There are 9 hidden switches. A switch that is on adds its own fixed numbers to the row, and there is some noise. The rows also spread widely along 12 directions, which tell nothing about the answers.
Known rows, each followed by its switches (1 for on, 0 for off):
[ 14  14 -39 -19   7 -18   5  24  17   9  36  36  15  -2  19   3  19 -31
 -31  30  29  18  -3   3   7 -17  20 -34 -11 -15   8  25]
0 1 1 1 0 0 0 1 1
[ -1  -3   1  11 -20   7   6  10   3 -17  15  -5  -1  -6  12  23  24  -6
 -21  30  28  20  26 -18   5 -18  -3 -11  11   5  10  16]
0 1 1 0 1 1 0 1 0
[ 36  55   4  11  37 -15  -5  43  31  21  51  44   8  -6   3 -29   0 -30
  18  28  11   4 -24 -32  11  16  -6   1 -28  49  29 -26]
0 0 0 1 0 0 1 1 0
[ -8  27   3  -3  23 -10  -1  13 -18  16  40  37  27   3   4 -29   5   8
 -31  11   7 -13 -32  -2  12  -5  25  -1  -7  34  -2  24]
0 1 0 1 0 1 1 0 1
[ -8  31 -24  19   3  16 -10  14 -17   5   8  35  10  -5  23   1  39  16
 -51  35  31  -9   0  -8  12 -24   8 -29   4   4  46 -15]
0 0 0 0 0 1 1 1 0
[-25  23 -35   5  20 -34   3   2   7  -1  40  38 -27  47  15  -2 -15   8
 -15  16   6 -12 -23  28 -39  -4  19  -7 -20   0  -3 -11]
0 0 0 0 1 1 1 0 0
[-12 -14   6 -11   8 -27  16  -5  18 -13  42  -3   2   4  -6  14 -29 -16
 -16  14 -12  13  -1  19 -10   7  17   8 -30  -3 -37  -5]
1 0 1 1 0 1 0 0 1
[  2 -27   6  10  30 -11   3  -6  19 -42  25   3 -11 -10   5   0   6 -17
 -32  22   4  33  21  -4   4   2 -13  13  -9   6  -1  -5]
0 1 0 0 0 1 1 0 1
[-12  36 -35   8   3  -2   1  23  -2   7  33  31 -12  32  38  -2  17   3
 -21  10  32 -22 -14  -7 -22 -10   0 -20   2  23  19   4]
0 0 0 0 0 0 0 1 1
[-36   1  -3  15 -23 -13   9  26 -12   7   6  40 -18  31  26   9  -3  12
 -20  22  -4   5  -6 -26  33 -45  34 -40  -3   2  -5  38]
1 1 1 1 1 0 0 1 0
[-16   4  -9  21  -8 -20  13  28 -27   0  -2   9 -11  10 -12 -13  18   2
 -20  40  30  12  17 -20   7 -29  14  -1  21  -4  25 -18]
0 0 1 1 1 0 1 0 0
[ -1  22  -5  -3 -16   5   9  23  -2  11  40   8  14   2   4   9  -5  23
 -13  16   5   0 -12 -15  20  -9  24 -30 -18  17 -14  19]
0 0 1 1 0 0 0 1 1
[ -9  15   2  15  18   5   1  11  27 -13  40  15 -17  24  43  11  -2  -4
 -12   5   5 -10  -9 -19  -3   2 -15 -12 -21  36  -5  -3]
0 0 0 0 0 0 0 0 1
[ -3  21 -39 -17  32 -35   3  -1   7  13  37  51   3   9   9 -10   2 -30
 -34  24  15   2 -18  28 -13  -2  30 -15 -30 -31   8 -17]
0 0 0 0 0 0 1 1 0
[  6  24   0   6  19  12   3  16  -7   7  45  13  27   7   5 -17   7  26
 -21   7  11 -13 -18 -18  16  -2  -1 -12 -15  41   8  -4]
0 0 0 0 1 0 0 0 1
[ 23  15   5  15   9  -7  -8  23  39 -15  31   8 -10 -15  25   5  12 -39
   1  27  10  18  16 -26   7  12 -22   6 -12  20  10 -25]
0 0 0 1 1 0 0 1 1
[ -1   3  -1  18   0  -8   8  32 -30  -5   2   0   9 -13 -21 -32  10  19
 -27  27  20  19  14 -33  19 -20   5  10  26   1  24 -11]
0 0 0 1 0 0 0 1 1
[ 11  33  -3  11  24 -22  -9  29   2   5  32  44  11 -12  -4 -35  -1   7
 -22  29  -7   7 -18 -17  21   0  19   6  -5   3  14  -6]
0 1 0 1 0 0 1 1 1
[ -5  21 -20  12  16  -3  12  32  38   7  48  16 -18  28  28  19 -17   3
 -10  20   4  -4 -15 -23   6 -11  -5 -42 -27  16   0  -7]
0 0 0 0 0 1 0 1 1
[-11  40   0  26 -10   0  -8  19  -2  -2  21   4   5   1  27   3   7  14
 -38  25  11 -31   2 -12 -17  -5  -5  13  15   3  18 -27]
1 0 1 1 0 0 0 1 1
[  0  17  -6  -5   2 -23  25  34  19  31  57 -13   9   1  -3   9 -19 -21
 -14  25  15  -9  -7 -12   6 -17  10 -22 -13  -2 -17  -1]
0 1 0 1 1 1 1 1 1
[ -5   4  21   2  -4 -10  17  20  20   2  26 -10  -6  -1   4  19  -8 -30
  13  26  16  17   4 -21   4   2   2   4  -7  16 -16   2]
0 0 1 0 0 1 0 0 0
[-35  10 -13  14  28 -40   7  20  10  13  33  45 -23  38  35 -11 -27 -11
 -38  19 -17 -24 -23 -12   7 -25  19 -15 -10 -18  -8   0]
1 1 0 0 1 0 1 1 1
[ 16  30   9   6   8  -6  -9  17   8   0  46 -15  34 -17  16 -16  -2  18
 -33  24  14 -22  -6 -24  -3  -2 -10  18  24  22  -7  36]
1 1 1 0 0 0 1 0 1
[ 22  16 -10 -20 -16  -9   4  13   2  16  47 -19  42 -29  -4  -2   2  -5
 -20  15  24  -1   4  -1   5  -2   6  -7  -4   6 -18  19]
1 0 0 1 1 0 0 1 1
[-23  21   8  19 -14  -2  11  30 -11   1  12   9  -7  12  15   7  16  -8
 -15  25  25  -7   3 -16  -7 -13   6   7  17  18  12  -9]
0 1 1 1 0 1 0 0 1
[ 10 -14  13  19   1  12  16  14  -7 -21  32 -36  17 -17 -25   0  -6  35
 -31  27   8  13  25 -34  17 -12 -14  -2   7  26   6  -5]
1 0 1 0 0 1 1 1 1

New rows. What belongs after each?
[ 26   4 -28 -18  31 -32  16  22  10   5  54  31  23   4 -21 -28  -8 -19
 -12  14  11  21 -10   3   4  -5  10 -12 -25  16   7   2]
1 1 0 1 1 0 0 1 1
[  1  -8  -8  -9  24 -26  -9  -7   0 -14  10  55  12 -18 -11 -18   2 -21
 -32  26 -11  38  -4  18  19   1  29   4 -27 -14   8 -14]
1 0 0 1 0 1 0 1 0
[ -6  18  10  -3   0   6  -3   1   8   8  30  -8  30 -31  14  12  -1   1
 -45  23   1  -9  -4  -5  19   1  11  -3  -7 -21 -16  -8]
0 0 0 0 0 1 0 1 1
[-32   6   5   7  14 -19   2   8 -25   4  15  64 -12  22   5 -23  -3  -7
 -15   9 -22   6 -23  -1  24  -2  38   1 -28   8  -2 -19]
0 0 0 1 1 0 0 1 1
[ 13  43   0  20 -12  -5  10  46   4  14  38 -19   8 -12 -16   0  -3  14
  -4  40  21  -8   4 -26  -5   1  -1   5  11  14  16 -30]
0 0 1 1 0 1 1 1 1
[-17  -9  -9  13  -1 -13   4   5   1 -31  17   1 -16   7 -10   2 -14  40
 -25  19 -10  25   7   6  -2  -8  12   2  -7 -10 -12  -9]
0 0 0 1 0 1 0 0 1
[-25  23 -19  19 -35   0  10  20  -8   5  25 -21  -6  16  18  29   3  22
 -36  27  24 -30  13   1 -28 -23   3 -11  16  -8   5 -22]
1 0 1 1 1 1 0 1 1
[-15  16 -14  28  -3  -7   3  44  -6   4   8  36 -16  21  17  -5  19   0
 -21  37  21   6   2 -33  16 -32   9 -19  19  11  33   0]
0 1 1 1 1 1 0 1 1
[-13  19  -5   0  22  -3  25  17 -19  26  47  -6  30  15 -17 -13 -12  26
 -40  12  25 -25 -22  -6   2 -28  13 -24 -15  22   4  -7]
0 0 0 1 0 1 1 0 0
[  2  53 -21  10  -9   0 -12  30 -29  19  18  32  28  -5 -11 -23  24  42
 -18  36  19 -10 -19  -1   3   2  28   7  22   8  29 -12]
0 0 1 0 1 1 0 0 1
[ 18  28 -17   2   9 -29 -16  28  39  -5  21  38  -4 -15  31  -3  15 -43
  -8  34  14  15   3  -4  -5   6  -3  11   2  -6  13  -5]
1 1 0 1 0 0 0 0 1
[ 17  53  -2   2  12  -8  -3  23  14  16  39  34  29 -23  -6  -9   4  -1
 -19  29   5  -1 -16   3   8   6  17   0 -24 -12  19 -40]
0 1 0 1 0 0 0 1 0
[ -3   2  -2  -2 -33   9  -2  -2   0 -17  41 -20   3  -6   4  18  -6  45
  -4   5   0  12   5  -3   1   4   8 -12  -7  26 -37  44]
0 0 0 0 1 1 0 1 1
[-39   9  -2  16   0 -27   9  30  -8  17  20  37 -22  35  20 -10 -25   5
 -15  14 -17 -13 -21 -22  21 -25  27 -17  -9   5 -12   3]
1 0 0 1 1 0 0 1 1
[-12  -3   1  17  -4  -1   9   4   9 -30  19   9 -23   3  14  28  20 -23
 -24  29  16  14  23   8 -13   0  -2   2 -13   9  11 -33]
0 1 1 1 0 1 1 0 1
[  4  22 -50  -4 -22 -39  -4  11   2 -11  26  31 -22   4 -11   3   6   5
   6  30   7  20   7  44 -34  15  27   6 -13 -15   2 -30]
1 0 0 1 1 0 1 0 1
[  2  18  14  16   9  -5   1  40  10  26  29  -6  15 -16  14 -10   0 -15
 -26  34  14 -10  -3 -52  40 -21  -3 -15  10  17   2   8]
0 0 0 1 1 1 1 1 1
[ 16  36 -12  -3   8 -33   5  22  30  15  44   4  11  -6  -9   0 -11 -28
   5  29  17  -2  -6  15 -30  12  -1  16 -14   0   3 -39]
1 0 0 1 1 1 0 0 0
[ 38   8  -4 -16 -11   7  15  17   5   8  54 -33  50 -40 -29   5   9   1
 -14  21  30  14  16  -7   8   1  -8  -5  -3  19  -1   5]
1 1 0 0 1 1 0 1 1
[  0   4 -35  -4  -5 -24  12  21 -13  13  28  17  15  -4 -20  -6  -5  22
 -36  40   1  11   1   5  23 -20  36 -28  -7 -37   5 -13]
1 0 1 0 1 0 1 1 1
[-17 -18  -2  -8  29 -14  20   6  16   6  47  21  -1  28  25  10 -22 -19
 -33  11  -8  -4 -16 -13  26 -17  15 -39 -41  18 -26  17]
1 0 1 0 0 0 1 0 1
[  4  29 -36 -22 -17  -9  14  17 -39  26  30  34  38  -1 -31 -14  11  28
 -18  21  25   5 -17  19   3 -12  47 -23 -10  -2  15   7]
1 0 1 0 0 0 0 1 0
[  7   5 -12   2 -20 -30  -3  21  10  -7  17   8   0 -22  -3   0  -1  -4
 -14  32   0  25  15  -2   8  -7  16   7   9 -30  -7   2]
1 1 0 1 1 0 0 1 1
[  3  23  -4  10   4 -18 -12  21   4   2  27  58 -11   7  19 -12  12 -30
   3  27  -5   5  -9 -10  12  12  17   3 -19  35  12  -9]
1 0 1 1 1 0 1 1 1
[  6  20  -7  10  10   8  -6  15  -7 -18  19  53   3  -1   8 -12  32   2
 -13  16  10  20  -3  -1  14   5   8  -5 -19  35  29 -18]
0 1 0 1 0 0 0 0 1
[  8  15 -13  -1  19 -21 -20   2   6  -2  30  24  29 -19   4 -19  -2  15
 -46  39  -9   0 -13   7  13   1  20   8   4 -16  -3   8]
1 0 1 0 1 1 1 0 1
[-10  20 -20  -5   4  -8  21  30  -6  34  22  15  17   2   4   3   5 -11
 -32  27  30  -5  -8 -15  21 -31  21 -38  -8 -23  14 -12]
0 0 0 0 0 0 0 1 0
[ 16  19 -35  -9  13 -26  21  33  -5  17  42  17  21   1 -33 -22 -11   6
 -17  22  16   9  -7   5  -2  -9  17 -13 -17  -5  18 -32]
1 0 0 1 0 0 0 1 1
[-26   6  11  30  15 -17  29  37  15   8  33   2 -18  23   8  14 -25 -19
 -31  34  -2 -18   2 -27   5 -26  -1 -12 -11  -1  10 -45]
1 1 1 1 0 1 1 1 1
[ -6  -4  30  22  25  -1   1  14   7 -22  32  16   0   8   2 -18 -26  30
 -21  13 -31  16  -9 -41  38  -5   6  -2 -20  31 -13   9]
0 0 1 1 0 0 0 1 1
[-13  -1  -2  -2 -21   6   7  11 -25  -1  14   6  15  -6   5   4  14  16
 -36  19  14  11   6 -13  26 -21  26 -21   0   2  -7  24]
0 0 1 1 0 0 0 1 1
[-27  -7  28   6  -5   7  17  -1 -35  -7  25   0  15   3 -10  -5 -10  26
 -34   4 -10   0  -4 -15  25 -12  25   1 -14  18 -20   3]
0 0 1 1 0 0 0 1 1
[ -1   2 -35  10  30 -30  -6  22  12 -16   1  42 -18   7  18 -20  16 -18
 -31  37  16  27   6  -7   5 -11   4  -1  11 -28  27 -15]
0 0 0 0 0 0 0 0 1
[  8   3  -9  -3  10 -27   9  19  22 -10  53   1  -6  22 -10  -5 -28  15
  11  16  -3  19 -12  -5  -9   4   9  -1 -14  29 -26  26]
0 0 1 1 1 1 0 0 1
[ -2  26 -35   2 -12   7  -2  10  15   6  31  20   6   1  17  28  14  19
 -31  31  17   3   1  11   7 -16  16 -47 -23 -19  13 -15]
0 0 0 0 1 1 0 1 0
